There are 4 ways to turn a row about zero (a turn may also mirror it). The second row of each pair is the first, turned, with some noise. The first 44 pairs use one turn. New pairs use 3 turns, one after the other, and a turn may come again.
In the rows, zero is written as 128.
Some pairs, each with its turns in order after it:
[117,124,125,125,138,121,130,129,109,86]
[99,134,118,124,125,145,113,101,125,142] : (1)

[178,130,159,199,123,129,158,124,122,150]
[169,87,95,109,104,97,145,101,159,84] : (1)

[83,129,68,146,156,140,122,117,129,199]
[109,90,91,139,122,153,154,107,70,187] : (0)

[127,113,168,133,102,115,137,125,141,105]
[94,128,97,140,127,100,142,119,141,138] : (1)

[115,123,123,122,133,114,199,101,142,87]
[102,139,142,149,163,99,108,174,152,168] : (2)

[129,123,124,131,169,141,129,117,84,133]
[157,128,114,117,134,110,90,117,102,124] : (3)

[82,113,139,150,110,138,117,180,94,124]
[110,82,118,164,120,169,125,130,155,154] : (1)

[82,142,121,98,162,136,115,146,151,159]
[163,86,156,109,95,117,156,134,113,119] : (3)

[127,111,166,132,109,116,118,125,143,114]
[127,116,117,154,107,104,141,129,113,149] : (2)

[125,134,132,130,86,156,128,170,138,124]
[116,87,133,151,149,133,170,135,124,141] : (1)

[135,159,116,174,85,126,147,125,137,132]
[108,158,142,140,114,171,110,119,159,109] : (3)

[199,142,145,106,163,134,128,57,101,134]
[115,187,142,140,141,61,106,89,86,145] : (3)

[132,199,122,106,85,133,190,137,57,126]
[76,177,201,176,128,158,102,128,162,83] : (2)

[124,109,95,149,130,149,170,102,181,128]
[131,138,112,94,140,91,105,188,121,138] : (2)

[144,142,102,124,136,93,110,120,147,102]
[126,138,95,119,157,138,153,117,167,121] : (0)

[145,118,125,125,116,113,141,144,121,172]
[124,112,134,137,139,142,123,132,93,94] : (2)

[107,193,106,167,193,106,117,73,132,151]
[180,173,188,107,57,125,101,101,138,128] : (1)

[129,121,198,137,140,129,167,128,129,133]
[141,104,154,155,169,125,112,95,143,162] : (3)

[130,176,120,139,136,135,119,137,67,106]
[133,127,162,102,159,111,121,68,121,137] : (0)

[129,127,87,110,199,126,158,125,95,110]
[111,120,120,107,196,157,110,125,182,140] : (2)

[119,156,137,138,123,125,162,135,95,112]
[109,132,157,154,127,131,109,127,166,125] : (2)

[135,183,102,147,128,126,120,156,140,139]
[86,149,139,124,136,126,164,94,129,146] : (0)

[149,145,106,116,89,125,114,114,172,117]
[147,179,130,121,121,117,126,135,91,146] : (2)

[108,115,134,156,144,101,131,115,126,168]
[164,137,151,98,139,154,131,112,119,139] : (3)

[121,142,183,132,144,157,131,139,127,109]
[136,141,163,89,106,93,131,146,113,105] : (0)

[126,112,121,149,134,116,100,153,110,140]
[137,151,128,123,135,139,116,126,120,166] : (0)

[112,121,117,133,124,96,142,92,155,146]
[130,148,167,92,142,133,137,137,137,136] : (3)

[153,124,120,119,144,146,141,105,145,138]
[139,129,130,107,127,105,123,143,102,107] : (1)

[112,119,117,142,140,141,157,135,174,98]
[131,123,125,111,127,120,108,178,139,173] : (2)

[126,98,88,124,125,124,115,157,171,136]
[146,119,125,83,135,138,115,139,79,150] : (2)

[188,133,132,148,109,127,134,73,124,127]
[166,133,109,92,147,75,127,95,128,116] : (1)

[134,141,126,151,162,140,141,124,145,87]
[111,126,137,113,98,123,126,96,98,112] : (1)

[105,101,101,119,126,119,89,153,140,90]
[153,180,81,127,138,132,114,115,124,129] : (0)

[81,150,142,190,134,91,126,71,195,148]
[132,151,209,89,167,171,163,111,145,86] : (3)

[139,126,119,101,199,118,118,96,142,136]
[153,130,81,113,185,140,153,123,149,134] : (2)

[170,130,150,155,160,121,117,129,105,107]
[152,129,90,128,111,137,118,81,115,104] : (1)

[161,143,132,142,151,140,93,136,129,123]
[133,147,110,160,122,123,139,103,100,107] : (3)

[167,137,146,139,142,116,199,128,82,146]
[84,79,165,121,129,105,83,131,158,142] : (0)

[148,131,100,127,190,117,142,104,129,113]
[151,154,149,132,142,101,108,159,84,112] : (3)

[143,164,169,118,106,156,131,153,134,141]
[115,148,186,142,116,100,147,136,123,112] : (0)

[131,156,67,157,148,133,122,127,175,151]
[74,134,91,122,146,159,172,116,115,140] : (0)

[146,132,119,128,133,103,123,98,151,122]
[128,115,108,122,135,139,150,136,163,119] : (0)

[124,67,104,136,141,122,117,131,133,104]
[91,121,132,142,150,127,76,122,126,103] : (1)

[139,128,136,131,127,112,119,96,126,119]
[109,150,133,118,151,120,134,119,116,127] : (3)

New pairs, each followed by its turns in order:
[95,92,116,57,164,145,130,144,165,94]
[140,173,160,137,155,120,99,62,74,147] : (0) (3) (0)

[82,125,119,101,107,122,98,88,143,130]
[93,135,87,140,117,104,83,118,120,147] : (1) (2) (2)

[151,86,117,141,127,166,125,167,127,131]
[159,143,144,139,157,157,119,126,81,143] : (1) (0) (1)

[92,147,139,117,120,172,131,144,117,120]
[140,108,118,121,117,106,135,171,100,150] : (2) (3) (2)

[126,130,136,133,147,122,70,161,113,120]
[143,119,109,105,129,75,157,137,113,133] : (3) (1) (3)

[140,87,137,93,128,151,138,131,129,153]
[130,86,131,126,109,123,106,120,91,144] : (1) (1) (1)

[116,170,127,150,105,133,122,132,137,140]
[148,136,167,138,130,123,145,100,129,122] : (1) (3) (3)

[129,135,113,133,132,124,151,137,148,125]
[139,144,127,127,146,137,119,132,142,112] : (3) (3) (3)

[114,133,94,115,137,77,126,88,115,127]
[130,128,140,115,177,172,136,98,133,142] : (0) (2) (2)

[57,67,126,119,69,104,108,107,129,133]
[40,130,107,83,106,126,132,118,79,101] : (0) (2) (3)

[171,149,172,134,87,109,117,143,142,138]
[77,141,127,102,159,141,164,106,122,115] : (2) (2) (3)

[128,170,95,129,109,141,103,101,166,119]
[146,136,117,63,117,136,154,136,117,118] : (2) (1) (1)

[83,118,136,130,122,123,145,141,130,162]
[138,146,132,173,143,136,146,104,130,138] : (2) (0) (1)

[128,129,123,124,124,117,93,91,128,131]
[162,138,123,143,118,110,114,133,126,151] : (3) (3) (0)

[57,107,126,126,187,146,124,124,148,94]
[162,153,133,111,82,155,115,163,58,125] : (0) (1) (1)

[119,123,143,167,125,119,57,136,167,136]
[172,128,115,157,170,123,164,117,140,79] : (2) (0) (3)

[116,112,118,111,133,114,168,125,153,57]
[140,130,139,147,135,165,96,190,86,124] : (3) (2) (0)

[118,122,199,134,158,130,126,118,170,129]
[133,69,155,154,128,128,133,171,165,112] : (0) (3) (1)

[76,143,132,123,123,132,127,98,120,131]
[142,134,139,143,124,174,114,103,156,144] : (1) (0) (3)

[147,115,97,148,130,147,140,168,117,199]
[147,143,164,122,156,125,143,55,145,120] : (3) (2) (0)

[119,132,117,116,128,105,116,137,134,138]
[143,127,121,114,129,118,138,128,101,117] : (3) (3) (2)

[172,113,76,127,117,90,131,127,124,94]
[169,77,148,135,155,119,108,102,155,113] : (2) (3) (0)

[91,117,142,153,131,125,122,102,88,120]
[101,102,127,156,117,110,134,113,143,88] : (1) (3) (0)

[166,98,127,158,153,136,141,108,184,127]
[168,142,93,100,97,133,92,110,104,121] : (3) (2) (2)

[118,118,150,134,150,118,140,145,119,106]
[138,141,112,107,132,107,137,151,131,123] : (3) (2) (3)

[146,110,57,138,119,136,199,147,57,128]
[198,111,134,69,49,139,157,119,128,115] : (3) (0) (1)

[120,148,111,196,117,122,154,117,170,176]
[133,116,101,71,64,153,138,124,165,129] : (3) (3) (0)

[184,124,173,168,199,128,145,135,86,171]
[87,113,150,70,66,115,121,73,87,104] : (1) (2) (3)

[114,129,199,99,157,124,140,129,136,130]
[161,156,95,124,101,135,91,152,131,90] : (2) (1) (0)

[147,90,166,71,108,149,121,117,124,137]
[101,137,134,105,142,76,166,93,122,116] : (2) (0) (2)

[107,137,117,91,199,113,118,134,143,114]
[94,109,126,146,114,197,105,141,148,135] : (2) (0) (1)

[135,96,149,95,122,114,105,117,132,111]
[128,117,125,143,150,112,88,156,145,132] : (2) (0) (1)

[144,136,113,142,88,113,121,128,135,127]
[126,139,137,151,102,150,128,147,115,139] : (3) (2) (2)

[130,162,146,112,188,128,135,119,132,108]
[139,162,137,112,119,154,159,169,102,112] : (0) (0) (3)

[138,127,131,191,145,134,131,154,122,117]
[144,141,129,178,98,121,109,120,134,94] : (2) (0) (3)

[144,123,152,114,82,127,119,122,67,102]
[121,141,106,115,166,176,128,121,155,172] : (1) (2) (2)

[77,146,172,78,143,128,117,136,122,123]
[177,167,129,150,84,129,103,92,111,128] : (2) (0) (0)

[124,81,142,137,110,154,151,113,132,122]
[150,147,125,94,143,139,103,116,114,96] : (1) (0) (2)

[118,125,120,151,180,102,121,154,88,131]
[156,164,91,131,118,83,123,128,100,113] : (3) (1) (3)

[111,118,107,134,123,124,77,120,127,108]
[118,119,105,132,142,160,119,132,163,103] : (1) (2) (0)

[138,127,95,162,150,146,143,150,95,120]
[101,96,107,129,114,113,117,138,130,84] : (0) (2) (0)

[125,70,154,116,57,126,151,130,57,119]
[60,128,138,170,108,114,106,152,148,207] : (3) (3) (3)

[156,82,108,57,138,102,136,123,108,144]
[55,162,137,112,136,106,146,158,114,88] : (3) (1) (0)

[167,68,115,124,137,130,167,99,113,90]
[101,159,43,121,119,143,113,118,129,123] : (3) (2) (2)

[149,126,115,105,88,118,113,141,131,107]
[114,95,156,125,124,93,119,151,142,141] : (0) (0) (3)

[119,133,147,100,180,196,71,130,116,121]
[115,138,124,125,165,68,156,98,71,173] : (3) (3) (0)

[128,117,124,152,166,146,123,184,167,153]
[165,112,126,146,95,172,114,88,101,131] : (2) (0) (1)

